The groups are shells around one centre, one inside the other: the same stretched ball of 7 dimensions in 10 sizes.
(in the rows, 128 means zero)
Some rows, each with its group after it:
[ 71 141 167 119 203 142 126 147 109 139  95 102 173 106 134 123 162]
M
[ 85 131 160 111 158 137 110 158 124 152 129 106 104  95 114 156 153]
A
[126 166 148 174 121 179  90  98 162  92 152 131  68 162 144 166  80]
Z
[168 121  95 164 106 161 121  82 151  84 124 140 124 171 145 122  94]
R
[ 72 155 149  85 114  78 105 199 101 173 151  90  65  80  87 154 178]
F
[143 143 143 138 140 142 131 124 133 104 119 143 153 143 144 117 123]
A
[130  95 114 117 144 130 129 116 143 142 152 120 116 111 111 158 118]
M
[ 73 172 200 113 152 127 118 174 118 149 114 118 116  95 135 133 162]
N
[132 137 137 117 105  98 133 131 145 145 171 133  87 114 117 152 111]
R
[142  97  62 141 119 134 108  95 140 113 156 103  95 148 104 156 104]
F
[133 139 140 151 118 155 114 102 159 115 150 134  86 141 137 156  92]
A
[ 59 165 158 108 156 115  88 182 106 152 148  84  78  98  95 168 163]
M
[134  92  90 108 127 130 125 151 104 125  89 112 151 119 114 106 178]
X
[118 162 119 178 162 160 109  76 146  84 141 114 133 176 145 141  79]
Z
[ 83 200 157 113 148  66 121 169 102 139 165 103 122 118 110 134 141]
N
[106 140 162 120 171 133 133 140 124 133 119 126 157 114 135 128 141]
A
[137 142 144 122 151 118 142 134 125 119 130 140 165 129 134 117 131]
B
[199  50  39 149 110 158 144  59 152  92 112 139 160 164 134 110 100]
Z
[ 33 230 221 147 190 145  87 160 120 127 137  96  97 122 138 161 131]
F
[106 149 153 144 161 150 106 116 149 123 163 119  96 131 124 174  98]
R
[112 189 129 153 159 110 112 115 126  99 170 112 131 161 124 143  95]
X
[193  51  80 108 111 140 164 122 123 115  69 155 198 126 138  74 165]
X
[141 123 104 130 124 108 132 107 142 126 166 124 115 134 116 145 101]
U
[175  77  56 123  87 111 144 101 135 119 127 129 133 139 118 110 124]
U
[ 98 145 157 128 178 134 129 128 128 131 129 117 151 120 133 136 129]
B
[152  94  86 112 132  99 154 117 122 129 125 126 172 126 120 105 137]
H
[175  83  71 133 122 125 151  87 140 109 127 137 165 147 130 109 111]
H
[123 107 129  91 136  78 167 141 119 163 125 126 164  92 121 107 153]
F
[196  97 120 131 124 150 164 107 139  95  89 175 201 146 159  81 129]
F
[163  85 112 148 148 174 152  78 149 101  84 148 188 147 162  98 115]
N
[ 64 219 211 121 180 106 110 179 109 135 150 113 125 112 126 146 143]
N
[ 32 154 175 112 217 140  99 170 100 154 113  74 136  91 111 155 174]
X
[156 137 133 166 128 161 145  75 156  89 105 154 162 165 172 101  91]
M
[142 128 137 162 127 174 122  85 164 103 127 142 113 151 153 140  89]
R
[158 133 122 155 102 136 141  82 162 107 140 148 118 154 151 124  83]
R
[118 166 142 146 150 121 129 109 136 112 148 125 138 146 138 132 102]
B
[150 122 107 138  96 133 132 114 134 110 110 134 126 144 140 107 129]
B
[180  63  68 146 104 164 137  74 155 103 108 138 136 151 138 118 108]
U
[ 70 179 161 164 176 162  87 106 147 116 161  96  82 143 130 181  89]
X
[ 98 119 146  97 166 122 130 171 102 147  99 111 159  94 117 119 182]
R
[130  87  94 115  99 114 142 118 131 145 107 115 122 113 125 111 146]
M
[127 139 145 116 102 108 127 141 141 144 157 132  84 111 119 148 123]
A
[ 67 171 162 124 171 121 111 158 106 135 119  95 132 115 124 132 156]
B
[122 203 145 178 147 154  88 105 144  75 170 124  98 180 137 161  76]
F
[ 65 156 135 118 160 110  94 154 113 148 159  78  84 108  95 171 142]
H
[182  73  74 123  65 130 142 110 141 120 109 143 116 133 129 106 134]
H
[ 79 173 169 153 179 153 101 115 143 121 154 106 103 133 132 169 100]
U
[ 59 167 181 112 166 122 108 172 111 152 123  97 111  96 119 145 163]
B
[127 120 140 120 113 132 121 133 146 142 147 130  86 110 120 154 124]
A
[130 131 149 140 111 149 134 111 149 123 110 140 116 129 153 120 119]
U
[115 127 154 139 164 174 113 123 140 118 117 127 129 127 137 146 126]
U
[124 132 143 118  95 122 124 145 136 141 129 130  88 112 127 133 139]
U
[234  21  52 138  68 161 176  55 169 102  85 176 169 150 158  81 107]
F
[123 172 158 144 132 119 133 116 142 116 147 137 125 141 145 130 102]
A
[130  88 140  85  91 109 146 162 130 172 112 135 104  76 119 123 171]
Z
[ 88 126 161 120 154 158 109 151 126 142 105 110 111 102 126 145 157]
H
[198 123  80 163  83 129 143  68 159  81 147 157 133 180 147 111  73]
H
[126 156 130 117 115  97 122 154 117 127 145 123 114 126 115 128 140]
B
[194  99  67 158 120 151 152  75 132  69  82 149 206 182 159  69 116]
Z
[118 103 145 136 159 179 118 112 149 127 117 127 121 119 135 152 122]
M
[195 105  88 128 114 103 179  98 126  98  99 162 219 155 153  60 126]
Z
[139 101 123  96  94  93 165 144 119 152  89 136 153 100 137  81 169]
N
[143  95  94 105  87 108 143 145 112 135  86 124 140 115 126  87 174]
X
[136 121 128 125 102 133 110 130 151 136 167 129  62 119 110 170 111]
H
[190  38  69 120  58 143 147  93 162 135 116 148  98 120 127 123 122]
Z
[130 160 128 156 120 128 119  94 153 109 166 127  96 154 135 149  80]
R
[ 66 169 145  91 158  70 108 190  92 161 163  83 104  93  85 154 168]
N
[121  54 103  96 126 136 136 136 128 163  99 110 123  85 111 131 168]
N
[171 151 109 164 109 145 128  94 140  73 122 149 147 180 153 104  98]
M
[124 145 116 155 157 160 113 113 119  86  97 116 163 161 143 110 132]
X

New rows, each followed by its group:
[119 145 122 119 106  97 117 141 131 139 166 115  81 120 107 151 123]
A
[ 66 189 201 100 156  91 123 185 110 162 143 112 112  88 120 141 159]
H
[180  84  98 128  92 128 155  93 156 123 129 154 133 133 138 116 107]
B
[115 144 165 148 112 168 104 119 160 125 138 133  62 127 140 163 106]
Z
[ 65 175 171 151 175 144  98 112 148 134 169  97  80 126 126 184  92]
Z
[193  56  56  95  89  99 163 134 112 125  93 142 180 122 117  76 170]
X
[194 116 115 173  87 166 146  53 183  86 133 173 123 173 170 119  60]
X
[148 156 121 139 103 118 107 126 144 110 184 133  75 147 112 163  95]
N
[122 176 133 132 124 103  96 141 136 121 206 117  64 137  97 182  97]
F
[140  66  67  95 135  99 149 135 104 143 104 107 174 109 104 102 171]
X
[ 98 106 147 111 175 155 127 151 111 137  77 113 168 102 131 115 177]
M
[128  89 105 129 106 156 123 121 132 128  83 117 117 122 134 113 153]
Z
[165  65  83 117 111 133 143 106 142 132 123 134 133 121 120 126 128]
B
[ 63 204 162 158 205 139  97 126 115 103 140  90 143 151 133 146 116]
F
[177 107 102 143  75 153 132 108 144  98  99 152 122 151 149 101 125]
Z
[146 122 122 157 130 166 132  89 147  97 100 139 148 154 157 110 110]
B
[105 145 134 137 121 124 113 117 144 135 158 111  77 126 122 158 107]
B
[145 181 149 148 123 117 138 118 132  95 131 149 152 159 154 103 108]
H
[178 115 117 129  80 107 161  99 155 123 139 162 129 136 145 108 101]
H
[109 170 158 119 146  97 149 151 105 124  98 128 183 125 147  83 158]
N
[189 111  92 148  80 136 152  88 146  91 102 158 153 163 157  84 111]
U
[140  96 122 110 125 119 160 129 122 137  85 136 175 112 142  87 159]
B
[152  86  66 136  95 133 121  96 144 119 136 116  98 141 115 137 113]
M
[ 76 158 195  99 125 104 133 175 122 170 117 120 101  80 131 128 165]
F
[228  57  63 135  36 126 165  67 176 114 139 174 109 147 141 111  85]
F
[133 121 141 131 137 135 145 110 144 128 121 139 144 125 144 121 118]
A
[111 153 158 138 117 141 109 129 149 130 152 126  72 124 129 160 110]
B
[141 103 101 112 121 118 124 137 126 133 143 120 116 119 105 141 138]
A
[111 146 162 145 134 157 116 115 153 125 135 129  96 128 142 151 108]
B
[ 81 164 142 137 149 133  89 138 130 130 162  93  72 126 108 175 120]
R
[ 75 134 171  76 188  90 138 192  93 172 120 105 166  70 105 129 190]
Z
[ 42 177 151  94 172  73  93 191  94 168 179  67  82  88  75 178 161]
F
[172 101  81 156 113 163 115  85 153  91 140 135 114 163 128 142  94]
H
[ 84 173 168 144 177 143 116 129 124 117 119 112 144 133 142 131 128]
B
[137 152 143 124 147 116 121 141 131 120 170 135 123 130 115 153 114]
X
[133 159 143 123 140 102 145 139 116 116 122 137 170 134 139 100 138]
B
[ 73 204 160 161 146 133  92 122 133 112 154  98  81 149 133 156 103]
Z
[ 85 157 170 113 175 108 129 149 123 150 148 113 134 102 120 148 135]
U
[158  56  96  99 123 110 176 113 131 150  94 139 184 102 133  90 151]
F
[152 137 146 159 134 160 144  84 158  98 115 155 155 154 167 113  92]
H
[154  63 102  89 133 120 171 150  99 136  46 137 221 102 137  57 201]
F
[118 115 148 133 146 167 113 123 147 130 129 127 104 117 129 158 123]
U
[201  21  44  95  93 115 164 113 131 136 108 143 164 114 110 101 151]
F
[147 146 115 151 122 135 130 105 133  93 118 134 148 160 147 106 114]
A
[ 64 155 176 101 192 100 138 163 104 160 117 101 166  89 124 123 166]
X
[132 113  89 134 171 140 115 119 116 104 129 108 161 145 112 134 132]
Z
[ 78 157 138 119 129 122  85 167 116 142 150  89  61 110  97 168 150]
Z
[133  71  96 117 147 139 148 110 126 134  89 118 172 116 130 105 151]
H
[109 153 109 138 127 115  91 126 136 124 191  98  61 137  95 182 101]
X
[150 149 126 160 166 144 134  85 145  87 146 141 170 167 146 128  83]
Z
[182  66  45 132  81 126 129  86 152 117 154 127  96 144 108 142 101]
Z
[127 172 141 140 127 105 137 122 127 111 135 132 143 146 143 110 116]
B
[157 120  95 136 135 116 147 101 129 105 128 134 172 150 134 105 115]
R
[201  95  64 156  61 146 118  76 170  94 168 149  72 167 123 151  72]
F
[ 89 149 149 126 152 116 123 129 132 144 148 107 111 114 122 149 122]
B
[137 120 167 113 138 140 136 140 146 140 137 150 123 104 132 145 128]
F
[ 61 220 171 166 175 145  80 131 124 102 152  92  95 154 131 161 108]
F
[ 46 212 200 140 198 134  85 153 126 133 174  93  89 120 117 187 115]
M
[ 88 181 171 150 182 158  99 134 126 107 131 112 128 141 136 148 122]
U
[ 70 171 165 118 154 103 117 155 116 149 141  99 110 106 119 143 144]
A
[134 147 125 158 134 156 121 105 133  90 104 129 146 160 151 110 118]
U
